All groups share one centre, and each spreads out both ways along 10 directions, with some noise.
Known rows, each followed by its group:
[ 15 -13 -13   3  -2  -6  26 -18   9 -11  -6 -11   4   3  -3   8  10]  (1)
[ 10  15  20   2 -32 -16   9   4   8   9   1  -7 -16 -27 -25  -9   8]  (0)
[ -1 -22  31   3 -11  13  -3  -8  -2   8  10 -20  10  15   0  12 -15]  (1)
[-10  -1   4   7  20 -19   0 -12  19 -11  17   3   0  -4 -30  -5  -3]  (0)
[  4   0  -7 -10  10 -13   5  -6  -6  -4   0   0  -4   5   2  -4  14]  (3)
[  7   8   3  -8   6   1  -8 -15  -7   6  -4   9  13  -3 -10 -11   7]  (3)
[ 20 -20   0  12 -11   2 -10  -8  10  12   4  -7 -11  -2 -18  -1  27]  (2)
[  8 -17  -5  26   8 -18 -19  16  10  -2   7  12 -20   3  -9   0 -12]  (3)
[ -7  -2 -13  -1  30   4   1 -27  -3   1   4 -11  -3  36   2 -11  22]  (2)
[ 14  -5  18  -6 -10   3   1  -2  -5   3  -6 -27   2   7   0   7  15]  (0)
[-24   5 -11  -9  -8 -12   7  11  -7   6   9  -6 -18  -1  20   6   2]  (1)
[ 14 -14  17  14   4   2 -14  28  16  -3   3  11  -4  -4   2  16 -19]  (2)
[-14  23  12 -15   2  -5 -11  23  -6  -8   4  11   6 -27  -6  -9  -8]  (4)
[  7   2  -5  -9  -7 -10  18  -4  -7   9  -3  10 -15  13  19   3   7]  (0)
[  0  20 -12   0   7 -12  12   3   1 -10  -2   4  -7 -14  -4 -23   5]  (2)
[ -2  -9  -2   9  -1  -4 -30  16  -1  -1  10 -17  -9 -21 -19 -12  20]  (4)
[ -5   1  -5 -10  19  -8  -1   0  -8  -7   4  -4  -6  17   6  -6  16]  (2)
[  4   3   7   7 -24  -2  31  18   9   0  -1  -1 -21   0  17   6  -8]  (1)
[ -2   2   8   6  10 -12 -14  14  -7  -9  -1 -15   5   0   3   5 -23]  (3)
[ -6 -14   8  12   5   9 -12   5  -3 -17  10  -1   3   4 -18 -14   0]  (2)
[  6  18  -5   6  20   1 -11  -3   2  -6  -3   0   1  -5 -16 -29  10]  (2)
[ 14  20  12   5 -14  -8  -2  14  -1   5  -3  19 -13 -19 -16 -20  -3]  (0)
[  9 -18  -6  22  16   0  -6   9  11 -13   8   1 -13  10 -11 -11   9]  (4)
[  2 -27   4 -11  -3  -3 -21 -13  -8   3  14   1   2   0 -25  -1  37]  (4)
[ 24  -6  37   2  -9  15   1   4  -5 -10 -11 -24  12  11 -10   0   2]  (1)
[ 7  7  1 -2  7 -2  6  1  1 -6 -7 -4  8 -3  6 -1 -9]  (0)
[ 18  -5  -8  -3  -8 -23  -2 -10  -9   8  -2   7 -14   1  -6  -6  19]  (3)
[-15 -16 -22 -10 -24  -9 -10  -6 -29   7   7  -2   1 -19  -3 -11  19]  (0)
[ -2   2   0  -3   1 -14  -5  -1 -14   3   1  13  -6  10   3  -5  -8]  (3)
[-15   9   6 -10 -11  -1  14  10 -14  -1  -1 -11  -8  11  21   8  -6]  (1)
[-12  20  -2 -22   5  -7 -12 -11 -23   9  -7 -15  15   0  10   4  -3]  (1)
[  7 -11  17  -3   8  -7 -18  -4  -8  -2  10  -7 -11  18 -22  -8  30]  (0)
[ -4  -3 -11  21   1   0   6  16  20   6   8   4 -24   2  13   4 -12]  (4)
[  4 -13   1   6  -8 -20   9   2  -5  -7   0 -18  -5   6   5  13 -12]  (3)
[ 22 -40  -5   1  12 -30 -11  16   6 -33  12  19   4 -25 -29   2  14]  (2)
[  6 -18   9   1 -16 -10   4 -10  -9 -15  -3 -38  16 -12 -17   6  -1]  (3)
[-30   7  -7  -1   4  -8 -17  17 -18  -5  10 -22  -4  -4   8  -8  -8]  (4)
[-16   4   1   1  -7  -5  25  16   5 -28   6   3   4 -20  -2  -5 -21]  (4)
[-18  14  -3 -22  14 -21  -7  -9 -17   1   5  -9  15 -11   5  -6  -4]  (1)
[ -6  15 -12  -7  11   4  31   1  22   0   1  -8  -2 -10  23   8   7]  (3)
[ 11 -12  16  19 -11   5  10  27 -10 -32  -1 -26 -13  10 -10 -20   4]  (4)
[ 25  -7   4   6   5   7  17  11  16  -8   1   7 -20  10  -1  -8  29]  (3)
[-18  10  11 -11   4   3 -13  -1 -23 -10   0 -18  18  -1  -7 -11  -8]  (2)
[-27  -6  -7 -11   7 -11  -9  -9 -19 -14  11  -1  16  -4  -9  -8  -8]  (4)
[-20   0   3 -13  19   6  -2  -7  -9 -12   5 -12  18   9   3  -1  -7]  (3)
[  5   7   2   7   0  -4  11  16   1 -19  -2  16  -2 -12  -7 -18 -12]  (0)
[ 30  -4  -8   5   6   4   9  -9  19  16 -15 -15   1   3  21  18   8]  (0)
[  9   2  -8  10  21  -6 -25  24   6  -7   5   9 -13 -13 -12 -19  18]  (0)
[  2 -23   5   8 -26   3  10   4   1   7  10  -5 -24  12   2   5  17]  (2)
[  3  -4  -8  10   6   1   8 -11   9  -8  -4   3  12  -5  -7   1 -15]  (1)
[ 13   8   9   5   1   0  -7  16   6   5  -3  -2 -10  -4   1  -3   2]  (2)
[-28   2   7 -11   3  14  -5  -1 -12   4  11   1   4  16  12   0  -6]  (3)
[  8  18  17   2  10   0 -13  14   2   2  -2   9  -5   2  -5 -10  -7]  (0)
[  6   7   3   4   4   3 -24 -15  -6  29  -4  27   1  11   0  -6 -15]  (4)
[  6   2  48 -20  -3 -27  -8  13 -15  12  26   3  -7 -17 -11 -28   3]  (1)
[ -7  17   9  -8  -2   1  -8  -2  -1   9  -3   6  17 -18  -1   2 -23]  (4)
[  4 -10  15   6  -4   9 -13   0   0  -1   4   8   9  -3 -18  -6  -6]  (4)
[-13  18 -14  -8  23 -15  -2 -11 -10 -15  -1  10  20 -13  -9 -21 -14]  (2)
[  2  -5  11   6  18  -6 -24  16   7   6  15   8 -12   0  -7 -11   7]  (1)
[ 15   7  32  -8  -3  -7  15   5  -2   3   1   0   0   2   5  -6 -11]  (1)

New rows, each followed by its group:
[ -7 -10  -3  23 -11  21 -31  -5  -2  22  18  -4 -33  20 -23 -31  43]  (2)
[  5   1   1   1   9 -12 -11  -7  14   5   4 -25   1 -14 -16   5  17]  (0)
[-22 -17 -13   5   5   4 -10  13  -5 -22  10 -23  -5   6  -1   4  14]  (1)
[-5  6 -2 -3 20  7  5 -6  9  7  0  6  3 17 18  8 -8]  (3)
[  0 -13  -4  -2   1 -19 -19  18  -1   1  11   8 -11 -15  -4   5  13]  (2)
[ -6  15  20 -15  12  -2 -10  16 -17  -7  -5   3  11   9  12   2 -23]  (2)
[  3   1   1  -1   0 -21  -3   7 -11   0  -2  -5  -8   4   5   2  -7]  (3)
[-19  -7  -8  -8   5  -5 -22 -13  -9  24  13  13  -6  12   6   6   3]  (4)
[ 13   3 -22   7   7  -9  18   3   6 -19  -9  20 -11   0  -5 -10   9]  (1)
[ -4  -3  -3  10  -3  -5  11  15   4 -18   5  -8  -7 -11  -5  -8  -5]  (4)
[  7  -7 -16  11   2 -14  15   5   7 -11   1 -26 -13  -6   2  -4  14]  (4)
[ -8   8   5 -20  12 -16 -11  -4 -27  -7  -2 -16  11   8   3  -3   2]  (3)
[ -5   5  27  -6  -5   7  -6   6 -15 -10  -6 -14  22  -2  -2   3 -24]  (2)
[ 11 -19 -12  19   8  11  -9  -9  26  16   0 -10   3  -2   8  18  -3]  (0)
[ 15   5  19 -10  14 -24   1  10   2  -8  10  -6   0 -22 -14 -21   9]  (1)
[  3 -12  11 -12 -12   0  -8 -19  -6  11   3  -4  13  -4 -12   8  14]  (4)
[  2 -12  20   7   2  12 -14   8  -5 -14   6  10   7   5 -21 -12  -5]  (4)
[-25  -6 -20  -3 -13  -6  31  -3 -12 -10   5  20 -13  19  19   3 -13]  (1)
[ -8   3  -9  -3   8 -22  -5   4   5  10  15   6  -9 -18   1  -8   3]  (1)
[-25  -6 -24   4   2  -7 -24   4  -6   6  13  10   1 -20  -2  -8  -4]  (0)
[ 21 -19  12   0 -14  -2   6  -3 -13 -17   1  19  -6   7 -29 -22  23]  (4)
[ -3  -5   5  -3  10  -5   0  -3  -2 -10   0 -20  10   5   1   7  -7]  (3)
[ -9  -8 -10   0  21  10  -1   5 -14 -13   0  27   8  23  20  -7 -22]  (0)
[ -3 -12   4  10   3   0  -2  -2  13   5  11   0  -1  -2  -4   3  -9]  (1)
[  2 -12  16  -3 -10  -8   6  -3 -19   5  -3 -15  -6  34  18  18 -12]  (3)
[ -1  -7  14   0  -6   7  -8  -6 -14  -6   2   1   7   9 -15 -12  -1]  (2)
[-18  -3  -8 -15  20  -8   4  -7 -15  -7   9  13  -2  23  11  -5   6]  (3)
[-24   3  -9  -1  -2  -9 -22   7  -4  11  15   9  -6 -18  -4  -5  -3]  (4)
[ 13  16   3   0 -12   1   5   9 -10   5 -11  36  -5  -3   5 -18 -17]  (0)
[ -6 -16 -17  -1   2  -5 -12 -11 -13 -14   4   0  19 -16 -17 -14   4]  (0)
[  8  -9   3  -5 -15  -5  19  -3 -19 -28  -4   3   1   4 -18 -17  11]  (1)
[-25   4 -20   0  11 -11  -8  -3  -1  -4  12 -14   2 -15  -4  -8   5]  (2)
[-18  -1 -10  -7   0  -8   5  -4  10   6  10   7   2 -13   5  12  -7]  (4)
[ 10  -5  -2  15 -23   6 -11  32  -7  -5   2  24 -16 -21  -9 -27   3]  (0)
[  3   2  13  13  26   4   2  -4  20 -14   2  11  12   9 -11  -1 -28]  (0)
[ -1   7   1   3   8  12  11  14  21  -4   4 -10  -6  -8   8   1   9]  (3)
[-11   7 -14  -6   6 -14   1  -3   5  10   6  11  -3 -10   7   3  -5]  (4)
[  4  10  -2 -19  16 -15 -22  17 -24 -10  -1 -11  -6  -4  -3 -18  37]  (0)
[ -1   2  21   1 -10   4 -17  16 -12  -2   1   6   5  -7  -8  -4 -17]  (2)
[ -6  15  13   3  -8   4  10  21  11  -6   0   8   2 -23   2   2 -26]  (4)
[ 23 -15  15   6 -14   1  -6  -5   5  -1  -5 -13  15 -16 -18   7   0]  (2)
[ 21   3   3   1   8  -6  36   5  10 -17 -13 -24  -6  11  16   6   6]  (4)
[  8  -9  19   4   4   9 -10  -2  -6  -8  -2   7  15   9 -12  -4 -14]  (2)
[ -1 -11 -13   1  16   5  15  -8  21  -9   8  -6   3  -3   0   3  15]  (3)
[ -3   7   4  12  16   7 -30  18  13  -1   6  -7   4 -18 -12  -6  -4]  (3)
[  3  14 -12  -3   1  -5   7  -2   0  -2 -12 -10   3  -5   8   6   1]  (1)
[ -6  17  -5  17 -23  -2  18  13  14  -2   1   3  -9 -34  -6 -15 -18]  (2)
[ 12   7  15  -4  -8   3   8  -1 -11 -12  -9 -15   6  -3 -13 -17  10]  (2)
[ 25   9  17   3   6   0   1   9  11   7  -5  -6 -15  13   1   1  14]  (0)
[-12  -5  -5  -6 -17  -8  19   6   7   6  11 -10 -13 -12  14  15   7]  (4)
[-11  -9   6 -18   9  -5   4  -1  -8  -8  10  -9   1  13   5   9  14]  (4)
[ 13   4  13   1  34   9 -31  -6  -5 -11  -5   8  24   5 -23 -19   0]  (3)
[  8   2  10   7 -10   4  -6  16   3  13   3  -9 -23   4   5  -2  17]  (2)
[ -2   6   2  -5   5  13  -1   2   7   0   4  -1   3 -11  -5 -11  17]  (3)
[ -3   5  -5   4   5 -10  10  -3   2  -9  -1  13   7  -8   0  -3 -28]  (3)
[ -2  12  16 -15 -11 -10  -3 -19 -14  13  -2 -16   9  -1  -6   4   1]  (0)
[ -9   4 -22  34   1  -5  -8  -1  -2  18   1  18 -22  16  15 -15 -37]  (4)
[  7 -30  18  13 -20   5   8   0   6  -8  11 -12  -4   0 -15  -1   5]  (1)
[ -7 -11  -5  -1  -4 -17  -8   9   0 -17   8  -2  14 -35 -19  -1  -9]  (2)
[  7  14  -4   3   3  -1 -19  17   4   1  -8 -14   8 -32  -1  -7  -1]  (0)
[  6  -6   9   3  -7 -10 -20  26   3  -1   5   1   0 -29  -7   5  -8]  (2)
[ -5  12   9  -6  17 -13 -23   4  -5  13  11  22  -2  -3  -3 -17 -11]  (1)
[ -6 -10   0   3  15 -11  -5   2  -1 -22  12   7  10 -12 -22 -20  -3]  (1)
[  2  21   6   9  -1   8 -11  30   8  17  -4  12 -26   8  21   3  -8]  (1)
[  4   5   7 -20  -6 -20  21  21 -14   1  -1  12 -23  15  29  12   4]  (2)
[ 39   0   2   4  11  -5  -7 -13   8   9 -14  -7   1   4 -11  -4  23]  (4)
